The same things were measured in two ways. Each way mixes the same 9 hidden numbers, adds some noise and spreads widely along 6 directions of its own, which tell nothing about the thing.
Some things both ways: the first way, then the second way.
[-19 -24   6 -11  16  -3   3  22 -11 -28 -12  18  -2 -14   4   8  -4  10
   7   8]
[-40   7  13  -3  12   1  10  39  18  11 -37   6  21  41  24 -27   5 -14
  10 -32 -22 -40  -5]

[ 35  33 -33 -52  23  11 -22 -25   7 -27  51  22   4  35  38  21  33  15
 -43  -9]
[-12   2 -45   2  -4 -15  14   7  27  -1 -21  -2  18 -12  35  -6  63  15
 -53 -20   2 -15  -1]

[-21   7  13 -14  -6  27  13  12  -9 -17  -8   5 -29  -3  11  37 -10  26
  -2 -15]
[ 15  -4  53 -18   5  -2   9 -17 -43  -1  16   0 -48   4 -19  -4 -36  -9
  57  22  -2  22   8]

[ 33  15  41 -87  23  18  -9   5 -53 -68 -31  -9 -35  27  17   5 -10  53
  -3 -32]
[  5  41  36 -84 -38   3  29  -5   1  -9   5 -51 -16   2  25  -9  55  18
  43 -31  -5 -30  26]

[ 13 -15 -61 -21   7 -30  26 -43  85 -64  71  29  -2 -16 -10 -14 -25 -14
  11  34]
[-20   2  11  18  30  -4  -1  -6  -4 -16  -6 -10  -6 -20 -10  18   3 -12
  -6 -32 -21  -6   5]

[ -6 -28 -47 -14  16 -16  -3   0  11 -56   2  19  -4 -13 -10  13  17  -2
  10 -13]
[ 20  11  22  36 -12  -7  40 -36 -25   0 -12  20 -36 -31  10  23  48  -6
  10  -7  -4 -25  -2]

[ 25  36  80 -33  15  14 -46  18 -10  -2 -35 -31 -19  25  19 -50 -40  15
 -23   4]
[ -2  -6   3 -34  -9  16 -14  -2   0  -4   7  11 -42   3  15 -15 -17  -2
  31  45  25  15   3]

[ -6   5   8  -6 -15   8  32  17  -8   1   4  -5 -23 -21   6  18 -13  14
  -3  10]
[  0 -51 -47  -4   8  11 -17 -18  18   6   7  -2  13 -48 -32 -27  31  30
 -27  25  44  38  40]

[-20   2 -43  14 -31 -12  10  13  37  -9  50  43  26 -11   8  29  27 -34
 -12   5]
[ 47 -18  -6 -34 -38   7  27 -28 -32 -19  43 -27 -47 -16  23  28  41   8
 -16  20  27  34   9]

[  6  33 -20 -16  12   0 -20  -2  -2   4  -4  25 -31  29  19  25  28  -2
 -24 -17]
[ 21 -11  14  -4  -9 -22  12 -16 -24  16  -6 -18  -5 -36  11  16 -17   7
 -15   2  -4   2   5]

[  5 -10 -17   3   6 -14  -4   6  13 -13  11   5 -16   1   3   6  -7  -7
  -4  -1]
[ 15  -6  -6  44  -6  10   0 -18 -13   1  -2  39 -23  -1 -16  -7   4   4
  18  16  15  -7  -8]

[ 16 -19  16 -24   1 -47 -24  -4 -23 -19 -37  -9 -16  21   0  18   1   3
  30 -17]
[  4  22 -48 -73 -52   6  -2  15  12 -10  21 -48  22  49  30 -22  44  36
  -9 -33  18  -7  20]

[-47   3  39  23  -8   1  -3  43   3  -8 -34  38   0 -24  -2 -23 -23 -16
  19  42]
[-20 -23 -18   1   6 -13 -10   3   8  21 -36  19  -8  10 -19 -39 -11  14
  19  23  22  -4  15]

[ -5 -16 -29  18   9  20  20  15 -13  -1  20  46 -12 -11   7   7  23  10
 -18  35]
[ 33   8  15 -29  -1  26   4  25 -10 -13  27 -10  -8  20  26  -8  -2  14
  19  16 -39  36 -24]

[  4  -9  40   0  20  20  -8  45   3  13  -3  10  -4  -2   4 -34 -20   7
 -41  32]
[-17 -16  15  -2  16  10 -10  20 -16  22 -14   8  -6 -25   4   1 -30 -10
   9   8 -18  -6  10]

[ -3  10  -8 -16 -16   6  -6  20  -9 -21  -6   7  -6  -9   2   0  24  -2
 -19 -35]
[  2 -16 -17   6  -6   3  17 -26 -22  10 -11  -1  18  -5  -9 -13  69   7
  -3 -23   1 -13  31]

[ 20  -8  21 -24  12   1 -14   7   8 -23  -5  -3 -25  14   3 -15 -28  12
  -4  14]
[-40  32  46 -42  -3  29  23   1  44  -6 -16 -37 -10 -31  68  27  18 -13
  24 -21  -1 -28  13]

[-14 -28 -22   2  -5   5  19   7   4 -14  21  22 -10   2  10  60   0  10
   7  17]
[-14  15 -26   0   0  -5  10  -4  24  -7   2 -17  17  -1  -4 -15  36  28
 -12 -33  15   3  22]

[ -6   1  10 -15  14  29   7  30   6 -10  15  17 -30  -1  16  -4 -19  13
 -33   4]
[-32 -30  18  35  23  37  14  28  35  24 -50  43  -8   7  18 -22  -2 -10
  29  36   9 -15  -7]

[-30 -54 -22  32   9  -6   7  10   4   4 -11   1  -3 -19 -13  48   5  13
  10   8]
[  7  -2   3   5   7   2   8   7 -22   3   9  13 -20   6  19   1 -12   1
   4  15  -9  23 -10]

[  1 -13 -13   9   5  16  12  -6  -9  -7  11 -13 -22   4  -4  53   2  29
  -8 -22]
[ 13  28  19  -9 -15   3  28  -7  24 -21  -1 -10  10   7   4 -17  65  12
  14 -37  -6 -30  -3]

[ -1  -1  15  35 -25  13  13   6  35  23  23  -8  -6  -2  -3  10 -35  -5
  -6  46]
[-31   9  -6   2  -1  18   4 -33  58   1 -16   4   3 -55  48   1  22   6
  -2  20  42  -1  13]

[  1 -16   7  -6 -14 -32  -8  14 -39  -4 -29  -3 -16  10  11  33  13   0
  20 -27]
[  7  -7 -46 -21 -46   7   4 -24  20   1  -5 -14   3 -12  16  -5  61  26
 -15  -3  45 -17  24]

[-40 -42 -42  19 -12 -33  13  36 -21 -37 -28  51  -6 -39   1   9  20 -28
  48  32]
[-10   7  -2  73  15 -19   7 -19 -11  15 -30  23  36   7 -19  -8  -1  -2
  -3 -44 -15 -39  -3]

[ -1 -18  49  11  -9  17  13   7  -5  -2  -9   1   2  -6  -8  -3 -34  25
  15  53]
[-14  14 -43 -61  -7   0 -32 -14   8  -5  17 -16 -14 -23   1 -27  15  36
  16  17  19  38  37]

[-23  -5 -35  18  -5 -16  -7  34  27  -8  20  27  14  -7   9  31  11 -37
  -7  12]
[-18  -8 -15  32   4  21  14   4   1   7  12  49 -36   2  25 -11   1  -5
   5  37  47  22   4]

[-10  -4   2  21 -14 -33 -45  16  11   3 -29  10   0  10   5  -9   5 -37
  16   3]
[-11   9 -59 -13  -8  11 -11  19  12 -21  25 -12  28  76   3 -34  23  25
 -13 -27  13  22   5]

Other things, the second way, with their names:
k488: [-12  16 -44  24  -9 -27 -15 -29 -26  14 -21  15  23  21 -31 -32  19  20
   8 -34   1 -27  23]
k10: [ 12 -19   1  42  -9   7  10 -35 -10   7 -16  35 -39 -30 -19   4  21   2
  20  28  29 -12   8]
k83: [ -1  11  -3 -24   9  12 -24   9 -31 -16  45  -7  -1  15 -15 -14 -17   1
  13 -17  -9  24  14]
k758: [-47  21   1 -16  17  -1   1  -3  17   8 -17   3 -11 -39   9 -15  17   5
  17 -12  11  -8  33]
k172: [ 13 -12   1  31  14 -24 -15 -14 -38 -37  45   0  -7  15 -89 -12 -11  -8
 -15 -52  19   1  14]
k11: [  8  -4  -6  22 -13  22  -6  -4   1  -4  -6  22   7  22  12  -5   8  -9
   8  -1   3 -25 -17]
k832: [  7   3   4  -7 -19  13  13 -13  14   2   2   6   6  -9  50  -4  22  -5
  -8   8  18  -8  -6]
k719: [-34   5 -19  13  28  37 -14  20  47  12 -15  28   4   0  38 -28 -21  20
  22  44  10  39  -4]
k587: [ -9   1  17 -26   7   7  -1 -24 -33  11   3 -18 -23 -55  35  33 -16 -10
  14  13 -11  20  25]
k919: [-49   5   1  -8  19  -6 -12  14  -3  26 -38  40  -4  36  51 -37 -40 -26
  25  24  -6 -11  -7]
k592: [  1   9  17 -12  -1 -11  -3   1 -27  -3 -17 -15   9  30 -12  -5   5  -4
  18 -40 -42 -33  -2]
k772: [  0  21  19 -45 -15 -10  21 -13   2   4  -4  -2 -44  -9  33 -18  10  13
  37  31  18  13  10]
k366: [ 52  18  12 -12 -36 -29  34 -18 -14 -24  10 -31 -13   0  10  20  46  15
 -24 -33 -14 -21 -23]
k824: [-59  14 -12  -1  22  19  -5 -21   8  20 -30  16 -11  -9  30 -15   7   2
  44  16   9  10  36]
k675: [ 12   3  21 -15  -1 -17   3  -2 -32 -15  12 -26  -3  16 -11   8  -9 -11
  -3 -39 -28 -13  -4]
k17: [-46  27  31 -32  32  11 -17   2  -2  -1   2 -27  12 -29  -5  -4 -20  -4
  34 -39 -26  -5  37]
k395: [-29 -25 -10   1  33   2 -14  22  11 -20   3  -4   4  21 -26 -16  -8 -10
 -15 -19   1   9   9]
k686: [  4  34   9  -9  -9   9  -9  27 -18   0  24  39  -4  80  23 -52 -39  -1
  45  10  -6   6 -28]
k957: [ 18  -3 -11  62 -25 -19  21 -51  10  13 -17  -7  44  -3 -20  -2  15  22
 -17 -38  36 -34  10]
k344: [-29  -5   0  37  21  -4   1 -16  35  17 -46  -2  53 -46  24   5  10  -8
 -33 -29 -10 -39   3]
k749: [-38  16   9  27   6 -17  25  10  29  43 -75  51  22  44 104 -34 -25 -16
  12  30  -8 -30 -42]
k652: [ 18 -12  19 -19  11  -6  28  27  12 -26   3 -48  12  12   0  12  26   9
 -30 -40 -36   5 -14]
k667: [-40 -25   5  23   1  32  29 -14  66  26 -60  17 -15 -42  50   4  26   0
  16  43  48 -18  16]
k885: [ 15  -2  29  42   7  16 -18 -48 -50   8   5  26  -2 -29 -11  16 -32 -24
  29   4 -11 -12   1]
k449: [  5   2  -1  11  10  -2   2   1 -19  -1  27  22 -29 -17   3  -6 -25   6
   5  22  14  36   0]
k698: [  6  33   6   7 -18 -28  14 -39  39  -2 -35 -24  26 -51  -1   1  47  25
  -7 -44  -1 -53   3]
k424: [  1  19 -31   4 -21 -14  -9  -3 -22  10   3  31  -8  25   7 -30   2   9
   7   2  14 -10  -1]
k215: [-10  11 -15  19  15 -17 -20 -42 -12 -10  -3 -11  13 -35 -47   0  16  13
   1 -40  -7  -9  28]
k388: [  1 -18   0 -49 -16  20   9 -11   6 -13  24 -13 -53 -36  10   2  33   4
  11  31  45  25  29]
k326: [ 34 -30  -1 -14 -12  12  36  -4  23 -35  17 -47  -4 -13 -40   7  85  29
 -21 -31  17   7  21]
k55: [ 20 -34 -67  45  -3 -13 -34 -24 -67  21   8  48  -7  43 -46 -32 -23  18
   3  29  12  31   7]
k580: [ 27   2  16  23  -5  -9   1 -31 -34  -6   0  25 -25   6 -12  -3  -9  -6
  27  10  -6  -6 -16]
k176: [-27  24  10   6  -4  25 -13 -25  17   6  -8  25 -37 -39  33   8 -17  -4
  44  32  28  -4  11]
k612: [-12  23  38 -10  52 -21 -22 -22 -13 -40  28 -52   4 -60 -59  24 -22  -2
  -1 -66 -43  16  22]
k6: [ 17  20  27 -25  -9   4   0 -26 -25 -10  28 -13 -14   2  38   8 -28  -9
  20   7  -2  22  -7]
k844: [-48   8  -8  31   6 -30   8 -47  27  30 -66  -2  34 -74  23  12  31  -6
 -27 -37  12 -63  30]
k866: [-29   9 -16   6  12   4  15 -19  48   0 -35  -5  34 -28  47  -5  60   7
 -21 -17   0 -12   9]
k481: [ -1  15  -3  -1   8  -2 -16 -21  -2   0  -2   1  11 -23   3  -9   0   9
  12  -5 -14   6   4]
k641: [  8   2  38  -3  14 -13   9  -6 -39  -3  19  -9 -17  18 -29 -11 -40   0
  33 -14 -11  18  10]
k80: [ 25  37  31 -11   3 -44   7  -1 -42 -17  50 -33  14  -1 -61 -17 -19  16
   2 -76 -19  -3  14]
k81: [-40  -4 -33 -11  21   7 -17   0  35  -9 -12  -2  34  -4  11 -29  36   0
 -22 -20   7  -2  18]
k195: [ 43 -23   5   6 -14  12  -7   5 -11  -4  24  13  -6   3 -10 -14 -21   3
  -3  25  14  14 -19]
k282: [ -6   6   6  39  16   2   1 -21 -17 -20  29  -4  -4 -20 -53  12  10   0
   1 -48  13  -3  25]
k485: [ -6  14 -27   7 -10   4   5 -19  21   8  -9  23 -21 -11  30 -16  14  24
  14  34  30  19   3]
k575: [ 41   7  11 -23 -39  -2  22   0 -46  23  11  21 -34  10  46  -8  -3   8
  20  41  -2  12 -16]
k606: [ 11 -11 -19   5 -24 -32   6 -60  -5  -3 -18 -30  12 -51 -14  22  47  10
 -36 -34  20 -35  28]
k436: [-14  10  -8  -7  17  34 -31  -6  18 -19  18  10   5 -22   3  -9  11  -2
  10   0  -3  10   5]
k129: [-27  32  37 -12   4  -3  26  20 -11  14 -18   0   3  11  15 -17  13  -8
  29 -40 -23 -39  14]
k654: [ 31  -2  29  -3  -7  32  25  38   9 -11  25 -14   7  45  20  -7 -11  11
  11  -1 -14  19 -27]
k795: [ -9  -2  -4  17 -12   8  31 -14  38   3 -40  13  -8 -17  31   2  64   4
  -1   4  18 -32   0]
k448: [  8  -9 -13 -32  -1  -8   6  -2 -20   1  18 -12 -21 -24   5  -7  16  16
  -8  11   8  32  21]
k60: [-28 -28 -30   5  25   5  -8  -7   6  -7  10  -7 -16 -31  -5  10   3   2
 -26   8  27  37  27]
k199: [-26  11 -23  18   0  19  -6 -23   9  27 -38  40  20  -7  59 -19  25  -2
  16  24  -6 -13  -2]
k861: [-26  26   4   6  30 -14  -8   6  -4 -11  -2 -14  43  14 -18 -19   5  -2
  -6 -69 -39 -18   8]
k179: [ -1   9  49 -10  19  20  22   6   3 -27  24 -17 -12  36  -3  -7 -10  -7
  40 -17  -5  19  -2]
k239: [ -3   1   3  20  30  -2  -7   9  -7 -36  38  -2   4  23 -61 -24   2  -2
  -2 -47   3  12   8]
k642: [  1 -34   8  51   8 -15  17 -64 -28  21 -18  19 -15 -57 -13  17   3 -11
  -5  13  34   0  29]
k787: [-10 -10  12 -28 -20  14  -5 -13 -18  16 -15  18 -48 -23  54  13 -18 -24
  26  49  14 -10   2]
k701: [  8  22 -19  18   4 -24  -3  -2 -19 -12  22  -5  23  31 -47 -28   1  25
  -4 -54  -6   1   9]
k630: [-42  30  28  42  37  -7 -12  15 -14  13 -30  25  37  33 -22 -29 -29 -20
  32 -59 -43 -50   1]
k455: [ 16  -1 -54 -18 -16   7 -11  35 -18 -11  26  -4  46  95 -24 -59  44  27
 -10 -43 -17   3   3]
k959: [-24  18   8  -7   8  48   8  53  38  32 -19  15  46  43  33 -57   0  28
  48   3 -15  -2   4]
k786: [-25 -24 -38 -19   1  16   3  16  38  17 -17  25  -5  23  44 -48  13  18
   1  54  39  31   6]
k310: [ 39 -39  13  44   0   8   0 -13 -28  -7   3  20 -11 -12 -44   6   5 -11
  -7   2   0 -13 -11]
k325: [-12  -4 -23   9 -13   3  12 -39  18  21 -24  16 -11 -95  23  10  64  13
 -19  17  38 -16  33]
k38: [ 22   0 -18  29 -14  -6  -9  16   1  -1 -12  19  47  39   8 -20  16  -6
 -32 -37 -26 -49 -37]
k699: [  2  11   0  10  15   1 -25   9 -43  -5   8  31   1  57  -2 -28 -34 -14
  26  -4 -35   5 -20]
k574: [-40  -4 -25  17  47  -7 -33  23   3  -7   0  -4  30  12 -24 -17 -31  -3
 -24 -37 -20  13   7]
k997: [  6   0   5  28   7   1  34  -6  15 -17  20  -1  -4  35   2 -15   6  13
   3  -5  31  31  -4]
k956: [ -9  -8  27 -14  -6  -8  18 -22   5 -14 -26 -32 -17 -41 -16  24  52 -14
  -2 -40  -3 -51  23]
k401: [ 14  10 -25   2 -21 -38   1 -19 -18   9  -3 -11  11 -25 -23  -9  24  28
 -24 -36   9 -23  18]
k231: [-38  15  24  23   7 -11  30  23  11  37 -55  35   7  13  25 -35   4  -6
  25 -13  -4 -53   2]
k45: [-12  29  16  -4  15   2 -11 -10   0 -19  17 -28  37   3  -7  -2  -6  -2
   3 -59 -17 -11  10]
k250: [ 22  11  22  14  -2  -8   9  22 -37 -13  13   2  13  78 -26 -24  -9  -4
  18 -48 -36 -20 -20]
k251: [-31  -3 -33  18 -11   7  19  -5  20  15 -36   2   2 -18  57  26  43  -4
 -31 -11  13 -30   8]
k822: [ 17  14  47  17   4 -18  13 -41 -46   4   5 -19  -7 -34 -14  27 -28  -8
  21 -28 -21 -10   9]
k526: [-40  46 -10 -36   1  14   8  -3  45  -8   4 -24  29  -3  40 -23  47  16
   6 -40  11  -7  29]
k988: [ 47  -2  68 -30 -48  -1  46  -5 -15   4  -9 -41 -47 -22  67  64 -25 -12
   3  17 -10 -25 -33]
k191: [  0  -7 -20   7   3   2 -10   3 -26  -9  17   6   1   9 -43 -17  23   4
  -2 -28  -2  -5  18]
k577: [  1  -5  33  -2  19 -18  21  16  -4 -20   5 -24 -12  46  -5  -4 -32  -5
   6 -21 -12  12 -17]
k22: [  7   6   2 -26   8 -15  -2  17 -48   4  23 -15  14  51 -26 -37 -20  16
  21 -28 -23  19  16]
k309: [-37 -16  -1  17  14   6   3   9  32  13 -48   8  15 -23  33   5  14 -20
 -22 -10  -3 -40  -2]
k950: [-25   0 -28  40  34   8 -20  17   0 -13  11 -11  73  62 -45 -32   1   5
 -15 -78 -22  -5  12]
k798: [-17   4 -13 -10  -4 -10 -26  15 -28  19   3  14  25  41 -15 -44 -43   1
  16 -19   3 -13  15]
k415: [-11  13 -24  13 -22 -10  15   7  10  38 -35  54  23  36  61 -55  17   6
   3  21  20 -24 -16]
k226: [-35  -4 -25   7   6  14  -2   9  63   4 -38  -4  35   1  16 -22  34  15
 -14 -17  17 -25  11]
k598: [ 30 -26 -43  28 -34   3   6 -16 -13  -4  -5  36  -7  33  11 -12  40   0
 -24  20  24 -12 -18]
k649: [  3   0 -33 -20   0  -5  -1   9 -18 -10  39 -16  22  38 -35 -41  23  27
  -6 -35  11  29  32]
k651: [ -8  20  -7   2  13   5 -15 -10 -19  -3  14  19  -6  -4  -8 -21   5   8
  23  -4 -10  15  10]
k184: [  3   5  49  29  -3  16  25  11  11   3 -12  21   2  -1  39   9 -11 -28
   8  -6  -6 -40 -30]
k266: [-42  11 -12 -18  28   2   3  37   5  13 -16   2  16  19  19 -31  11   7
   6 -20 -21   6  19]
k347: [-53  10 -35 -17  35   5 -23   1   7   5   2   6   6   1  -3 -40  -4  19
  19   2  14  40  44]

Some of these things the first way, each followed by its name:
[ 11   8  11 -17  -5  14   9  24 -26 -29  -1  39  -6 -11  20 -39   0   3
   2  55]
k481
[-19  13  -3  56 -23   5  -8  10  55  23  29  20  10 -10 -12 -13 -10 -33
 -19  25]
k580
[-15  28  -8   5 -30   9 -14  17  24   9   1  -3 -16   0  10  21   4 -19
 -20 -23]
k642
[ -6   6 -61  33 -26 -23  14 -17  10  -7  16  47  -9 -14 -10   8  46 -28
  14   6]
k199
[  3  -2 -20  -2  12  32  31  38 -34  -3   2  50 -55  12  13  32  17  16
 -28  12]
k959
[-55  -9 -59  26 -33   7  25  26  15 -14  29  49  -5 -13  24  87  19 -25
  18  12]
k997
[  8   2 -19  10 -14  31  13 -21  31   3  48   7  -5   4   4  28  -2  19
 -23  16]
k866
[  6  22 -37 -10  -6 -14   3  -5   5 -18  43  46  13  18  24  36  33 -17
  -6   8]
k424
[-42   2  -6  14   2   2 -14   8  37 -10  -6  20 -10  -6   8  20 -17 -13
   8  13]
k577
[  1 -33 -33  -1  -1 -32 -22  -5  34 -11  19  15   6  10   1  16  11 -17
  -5  -6]
k251
[  0   4 -13 -12   6  -3 -12   9  16 -33   6  24  -8   1   5 -14   1 -11
  -7   3]
k795
[  4   8 -45   4 -21 -13 -10  10  -9   8  15  24 -29  15  30  29  31 -25
 -11 -20]
k950
[-24 -18   1  43  -8 -10 -13   2   7  17 -18   9  -9  -6 -18  10   9  -3
   0 -16]
k592
[ -5 -15  14   6   2 -11 -16   3  26  -6  -3 -12   3  -7  -8  -9 -19   0
  -2   9]
k675
[-16 -18 -30  -3  20 -11   3  17 -11 -25 -13  17  -8 -11   6  34  10   0
  15  20]
k449
[-20 -31 -16  36   5   0  22   8  -2  -8  -8  23 -15 -28 -10   3  -9   4
  27  53]
k612
[ 23  20 -13 -41   1   9  24   2  -7 -43  26  44 -28   8  19  -8   0   7
  -7  28]
k17
[ -3 -25  13  -4  24 -23 -25   7  36  -3 -15   1 -19   8 -11 -13 -28  -3
  -6   9]
k988
[ 13  39  -7 -42   8  -2 -12 -39   7 -27  11  -5 -15  21  22  26   6  23
   0 -22]
k919
[-17 -40  -6  -3  13 -12   2  22 -58 -32 -52   8 -12 -26   5  10  13  17
  37  17]
k861
[ 22   9  16 -41  22   9 -16   9 -20 -15  -1  -3 -12  30  22  27   2  27
 -24  -4]
k401
[ -3  10 -18  19 -31  -2  19  11  39 -20  49  60   8 -14   6 -27  -5 -35
   1  56]
k215
[ 41  42 -11   3   3 -13 -21   5  -8  -2   9  22 -20  12  18 -58  15 -29
 -22  19]
k436
[ 21  11  25 -62 -16   1  -4   3 -35 -31   1  -5  -7  12  40   9  -1  23
   0  -9]
k606
[ 25   9  27 -10  14  19 -23  -6  70   6  45 -12   1  15   7 -34 -47   4
 -42  45]
k574
[ -8   5  18 -15  -3  10 -14  35 -12 -11 -21   0  -6   4  10  18   0   1
 -12  -6]
k649
[  6  -5 -21   3  -5   2   0 -11  15   1  13  12 -19   5  -5  23  12   8
 -14  -7]
k587
[  8   5  -8 -28  16  -4 -11  28 -36 -40 -22  35 -23   3  22 -16  15  -4
   1   9]
k630
[-44 -31 -34  56  19 -23 -14  10  34   8 -28  28 -11 -23 -30  -1  11 -24
   9  11]
k652
[-13 -15 -13  35   2 -16  14  14 -17  38  -6 -16 -22 -10   2  45   7   4
  -4  -8]
k195
[ -5  -2  13 -21  28   5 -18  21 -51 -27 -52   6 -26  10  10  19  12  22
  11  -7]
k758
[-25  -1   2  44 -25 -17  13  19  16  34   9  12   5  -5  -8  40   3 -21
   0  11]
k798
[ 14  11 -29 -30  12   1  -8 -28 -19 -28   0  13 -39  34  25  55  16  24
   9 -18]
k485
[-16 -33 -17  34 -13  -5   6  37  29   7  27   9   2  -9  -1  28 -11 -25
 -12  16]
k282
[-12 -11  17 -13   9  -5  -8   8  -6  -9 -10 -17 -11  -7  17  10 -18  15
   2  -4]
k395
[  2 -12 -15 -12  -1   4  19  -9 -43   7   4  -2 -42  20  30  75  13  37
   2 -27]
k226
[ 22  61   0 -42  12  33  -5 -37  56 -38  46  11 -20  37   9  21 -20  20
 -31   0]
k772
[-38 -30   2   2  -7   8  11  63 -46 -19 -30  30 -13 -29  16  13   9   1
   3  -1]
k326
[-25  -2   9  62  -5  -5 -19  24  18  32 -15   2   7  -4 -15  15  -4 -25
  -1  20]
k686
[ 10 -24 -45 -20   9 -45  29 -22  17 -52   2  12 -27 -30 -13 -16 -11  -5
  43  35]
k344
[ -2  -7 -32  -2  36 -23 -14 -22  46 -35 -14   9 -22   0 -33   0  -1  -3
   8  -4]
k266
[  5 -25 -18   5 -15   0  28  -5 -23   3  16  -8 -23   0  15  62   1  21
  10   2]
k45
[ 48  63  -4 -27  17   5 -35  -1  37 -13  27  14 -15  35   8 -44   6 -22
 -56  -2]
k325
[  8   7 -32 -12   3 -19  -6 -26  71 -17  41   2 -10   9   1  12 -17 -15
  -9   5]
k60
[-25 -17 -41  51  -7 -13  10   5 -13   7  -8  29  -6 -16 -12  37  35 -12
  16   4]
k651
[-16 -49 -26  14   7   7  34  21   8   4  23   7 -28 -12  -1  56 -12  17
  -9  15]
k654
